The first 7 rows are patterns. Each new row is the sum of 2 different patterns, raised or lowered, with some noise. Before adding, each is slid sideways (what falls off one end comes back at the other) and multiplied by a number that may be negative. Names go in the order of the patterns.
(in the rows, 128 means zero)
Known rows, each followed by the names of its patterns:
[116 118 139  96 159  85 119 129 129 134 118 108 113 125 150 121 180 124
 132 134 127 122 113 105  99 139 101 143  97 123 180 116 117 127 117 120
 127 126 150 130 131]	tase
[137 130 116 145 112  89 107 139 165 151 128 175 135 105 129 131 116 127
 125  95 131 135 118 178 115 128 128 133 141 132 129 122 136 127 107 180
 119 129 113 136 127]	kud
[114 109 143 107 135 128 139 125 145 140  91 111 143 126 124 118 119 134
 116 125 175 108 141 115 144 149 105 129 180 123 134 141 121 115 114 125
 105 127 117 132 144]	paka
[126 117 126 136 129 122 126 139 127 135 135 133  99 135 138 146 124 138
 126 132 131  97  80 131 127 149 137 127 124 121 150 115 180 174 122 137
 178 130 149 163 121]	piziz
[115 136 128 127 159 102 140 131 129  96 132 138 119 115 124 148 120 117
 143 108 133 116 120 122 140 164 131 126 124 107 134 180  90 133 144 114
 137 126 121 106 118]	rir
[127 126 126 131 138  92 130 167 124 124 126 127 158 121 134 124 128 137
 127 134 145 127 126 161 136 127 130  98 118 151 127 130  91 123 117 142
 148 120 115 141 131]	pabaf
[131 122 128 116  77  77 158 149 124 122 110 106 101  76 180 155 123 138
 139  98 144 125  92 124 127 126 123 111 134  76 162 131 133 124 158 125
 133 117 160 106 125]	fizad

New rows, each followed by the names of its patterns:
[119 136 108  83  74 167 140 114 131 113  97 145 116 122 106 121 120 122
 111 128  77 149 128 127 105 187 117 129 103 159 104 125 127 106 130  98
  49  67 154 169 133]	kud fizad
[147 149 101 150 152 125 123 142 142 135 167 154 163 138 154 143 129 150
 128 151 152 156 144 132 147 142 148 116 139 168 146 145 141 148 151 156
 131 121 142 110 155]	paka rir
[154 157 145 137 130 142 101 166 143 152 154 157 133 156 127 176 136 155
 145 155 153 119 106 134 164 160 137 136 142 126 130 149 168 177 137 169
 170 117 157 183 122]	paka fizad
[ 99 158 119 104 152  87 103 113 112  75 127  98  89  69 136 141 124 119
 143 130 144 159  85  83 111 123 109 134 138 150 102  84 118 105 104 147
 103 115 146 121 110]	kud fizad
[ 43  27 104  89  65  78  68  44  50  35 120 117  79  76  88  57 113  78
  63  75  66  87  84  59  87  39 106  84  82  67 127  74  58  71 107  64
  81  69  79  77  72]	pabaf fizad
[168 175 154 187 170 122 178 150 169 127 154 174 162 114 189 152 140 169
 186 176 150 188 170 167 174 144 179 182 147 174 131 159 152 167 157 147
 167 200 144 158 177]	paka rir
[ 95 115 122 157 133 141 117 119 105 100 188 145 146 167 161 102 124 118
 112 106 130 149 135 120 145  94 164 159 135 131 163 101 145 130 161 117
 120 137 132 139 123]	kud fizad
[143 125 136 148 130 124 146 142 154 119 138 132 152 178 138 147 137 100
 157 176 115 131 142 139 149 107 138 123 128 128 148 146 146 176 114 156
 139 135 121 149 136]	paka rir
[145 197 128 138 106 170 168 138 157 201 143 155 179 134 168 166 147 136
 182 138 164 183 125 132 158 131 160 154 153 144 174 155 118 135 166 129
 149 148 155 151 147]	paka piziz
[ 82 118 175 121 112 131 112 120 113 108 147 141 107 125 108 135  86 149
  76 101 152 138 115 117 105 114 125 135 125 169  75 135 119 131 104  89
 116  92  92 100 131]	tase paka
[180 167 153 183 166 121 177 128 148 161 161 144 151 152 138 190 162 149
 195 163 167 162 157 145 147 140 125 196 132 164 134 158 195 154 152 153
 158 145 130 141 179]	tase kud
[122 143 161 132 105 159 104 158 134 101 136 150 140 111 121 145 126 113
 120 121 139 126 116 191  90 168 125 135 145 105 140 189 136 137 129 127
  84 127 124 107 134]	tase paka
[101 149 107 125 117  91  91 103  87  86 106  84 118  74  99 168  86  98
 100 104 115  86 104 156 107 112 107  96 106  75 130  64 101  97 111 117
  93  88 106  90 122]	tase paka
[133 163 152 159 216  99 145 188 146 127 163 137 148 109 164 133 147 148
 151 174 188 184 133 117 161 153 176 166 189 203  71 111 172 136 139 173
 128 153 169 145 190]	paka fizad
[137 183 120 245 187 190 159 184 182 187 152 202 158 173 182 164 168 199
 128  89 209 193 177 173 138 158 151 127 226 196 170 178 173 145 189 147
 135 176 173 198 176]	pabaf fizad
[206 145 216 188 161 188 178 174 162 173 180 195 185 173 205 166 171 206
 158 154 182 186 176 168 171 191 171 183 189 191 183 172 174 176 188 203
 171 163 186 148 198]	tase rir
[ 80 110 136  72 139  74 108 118 108 108 137  99  60 114 142 108 163  83
 124 116 119 108  91  89  78 107  88 130  49  99 164 101 127 115  78 109
 110 144 136 124 100]	tase pabaf
[160 163 127 138 150 187 142 105 150 154 150 151 163 141 161 144 162 158
 135 146 172 148 158 128 144 147 139 177 146 132 144 153 197 145 149 150
 116 160 163 145 146]	paka pabaf
[154 134 164 112 130 144 154 139 148 151 141 135 142 126 185 113 150 158
 147 140 140 125 124 172 127 148 124 113 192 136 137 144 129 137 140 145
 157 143 157  99 147]	tase kud
[112 105 121 134 122  97 124 135 101 138 115 126 100 130 113 100 111 123
 116 137 114  50 109 116 109 143 122 115 119 132 135 117 149 149 111  96
 171 108 132 143 136]	piziz rir
[135 153  98 189 152 166 153 180 184 209 143 179 119 148 160 156 167 131
 127  65 141 181 146 107 144 121  98 122 206 186 156 158 168 137 173 139
 129 148 150 153 183]	piziz fizad
[ 96 114 132 162 147 122 168 113 104 121 135 125 110 141  73 157 135 111
 162 101 128 131 138 136 108 128  82 127 121 105 169 114 139 123 149 113
 149 112 128 142  67]	tase kud
[119  61 151 119 129 118 146 147 160 116 156  87 112 126 120 129  91  86
  42 117 148 112  77 111  82  75  88 169 154 123 120 131 105 138 115  93
 113 118 117 138 101]	piziz fizad
[ 93 167  85  69 113 107 110  98  33  62 131 135 111  98  89  83  64  61
 162 111  95 124 115 106 134  81  75 104 144 115 115  78  97  68 155 102
 106 108 142 110 110]	pabaf fizad
[ 93 154 116 132 135 158 137 122 134 113  85 132 126  93 127 110  72 104
 154 152 132 121 119 120 115  98 164 145 127 135 160  98 136 111 110 121
 131 121 128 142 171]	piziz fizad
[128 122 107 154  73  81 136 107  86 113 104  91 141 155 138 123 112 108
 130 163  81 131 134 105 127 147 113  98 103 118 119 124 120 147 135 171
 121 125  83 121 133]	piziz rir
[ 98 141 103 124  95 105 109 121 116 100 154 163  99 127  88 118 117 124
 113  64 127  66  72 132  98  33 136  84  68 134 110 125 116 117 118 125
 111 104 117  87 124]	piziz rir
[165 144 137 139 163 152 129 130 196 123 160 136 167 189 162 145 199 126
 147 164 141 140 116 155  88 117 144 143 131 135 114 138 134 156 155 157
 141 162 173 122 125]	paka piziz
[110 147 107 113 110 104 140 130 111 134 122 131 117 107 135 105 108 108
 108 132 111 110 128 109  73 121 127 108 155 122 129 124 132 122 118 105
  89 137 119 118 116]	tase paka
[167 129 141 154 132 136  90 129 170 127 127 129 136 157 127 134 125 110
 142 138 148 138 140 127 159 138 113 101 106 121 163 135 136  99 117 136
 134 182 156 114 145]	piziz pabaf
[160 166 114 123 156 154 140 138 142 152 124 150 200 141 162 143 165 171
 128 132 167 146 151 174 145 137 134 140 137 140 172 178 161 136 160 164
 143 175 142 157 141]	paka piziz
[ 92  85  91  99  89  85  92 104  83 120  66 131 121 126  96  83  87 100
 104  96  78  88  63  64  63  92  82  63  96 102  92  88 110  84 118  90
  47 102  99  83 100]	tase piziz
[132 145 163 135 142 121 121 192 163 119 134 174 144 124 138 181 117 136
 137 140 129 122 160  94 153 132 147 126 131 132 142 104 147 158 138 127
 172 128 107 113 146]	paka rir
[ 89 124 124 126 125 109 114  79 165 136 129 130 148 128 131 103 129 107
 122 140 126 124 113  69  90 143 178 150 117 113 129 106  94 192 146 116
 126 139 103 142 121]	piziz fizad
[122 137 161 155 138 140 134 140 138 149 141  99 123 143 120 142 128 132
  97 151 156 134 183 133 147 172 168 108 113 124 116 159 129 169 147  97
 156 140 122 127 150]	tase fizad
[ 97 111 144 130 102 107 111 127 140 111 165 118  90 135 115 119 100  90
 111 129  66 137  92 103 164 118 120 122 124 112 127 116 124 134 134 103
 129 127  96 136  89]	tase paka
[110 131 156 111 155 111 160 141 118 120 115 148 180 144 133 108 116  86
 166  95 122 141 124 147 149 152 102 144  99 164 129  77 164 123 140 142
 138 108 137 117 119]	tase rir
[104 130 127 104 120 114 126 118  85 170  83 141 110 130 119 145 123 109
 127 121  73  98 131 152 147 113 141  98 117 131 122 104 101 104  71  92
 150 127 166 113 125]	kud fizad
[141 111 122 102 108 118  73 149 157 108 143 136 107 134 132 106  97 112
 138 117 101 119  75 155 116 133 153 131 131 119 124 162  93 118 159 117
 123 118  79  71 142]	paka fizad
[156 155 130 163 130 127 136 158 199 154 168 191 161 114 153 166 137 146
 153 144 150 155 153 177 149 144 148 155 173 188 156 146 153 135 141 234
 125 156 155 148 160]	kud rir
[156 192 163 160 191 175 164 157 152 164 148 172 140 170 171 179 215 128
 149 179 168 165 161 156 168 160 162 189 189 172 151 161 185 144 175 201
 150 182 163 129 138]	kud paka
[ 90 104  78 116  74  98 111 153 112 102 129 134  64 103 107  88 105  89
  41  64 127 117 132  90  89  87  80  73 146 127 100 117 113  64 149  93
  78  88 103 104 104]	kud fizad
[118 158 135 149 150 145 131 154 143 146 163 171 146 154 113 143 168 146
 144 128 153 133 112 152 139 117 150 131 130 159 145 149 170 147 148 157
 131 133 158 141 139]	piziz pabaf
[116 141 115  83 120 115 122 107 107 133 136 114 126 116  95 119 129 133
 124 129 129  92  85 111 127  97 104 119  95 123 116 126 109 107 141 134
 110 112 129 124 122]	paka piziz
[107 124 153 129 143 142 140 133 142 141 126 173 119 156 130 136 132 146
 122 111 151 128 148 108 137 175 124 144 134 138 137 141 129 129 140 144
 134 144 140  86 182]	tase rir
[141 117  94 157 123 140 188 135  86 170 138 137 144 176 106 140 153 153
 115 131 129 146  76 182 130 129 136 165 142 175 199 109 115 122 146 163
 149 182 178  93 113]	rir fizad
[138 152 153 133 128 112 133 116 152 136 138 182 103 157 163 122 143 137
 157 154 167 152  92 126 114 143 135 128 131 150 141 151 201 118 175 113
 177 162  82 148 196]	tase paka
[148 160 123 133 114 104 144 122  83 118 143 115 115 128 117  89 142 120
 122 133 177 132 130 115 134 113 169  99 120 142 107  93  80 146 124 115
 114 114 103 107 107]	rir fizad
[157 146 133 136 147 178 136 146 139 134 163 179 105 160 144 140 154 151
 137 139 150 116 144 164 143 170 120 144 158 139 121 186 147 148 128 150
 176 122 138 190 130]	paka rir
[182 167 122 109 124 131  93 108 156 132 144 160 132 162 139 167 138 148
  86 142 143 155 145 129 111 143  99 130 136 154  87 148 147 171 158 127
 150 119 176 126 109]	tase kud
[120  98 103 104 101 129 110 126 101 102 139  47 144  74 113 112 124 109
  97 102  89 121 163 121 147  79 102 117  74 102 116  94  88 133  96 125
 108 102 153 113  70]	tase kud
[122 121 150 139 116 141 181 123 129 127 152 141 127 131 188 136 139 132
  94 120 120 131 131 126  78 166 137 107 133 133 117 152 151 149 137 142
 139 101  89 168 122]	paka rir
[109  87  69  86 110 127  92 158  93 111  95  83 105  97  63  83 104  70
 108  71  79 137 110  97  86  89  91 108 102 110 108 105  51 101 100  82
 115  36 104 101  64]	tase paka
[157 144 143 169 141 191 148  66 199 160 136 169 149 151 157 150 160 160
 153 154 141 143 148 176 149 148 181 141 148 174 175 157 114 163 123 139
 166 142 172 162 166]	tase rir
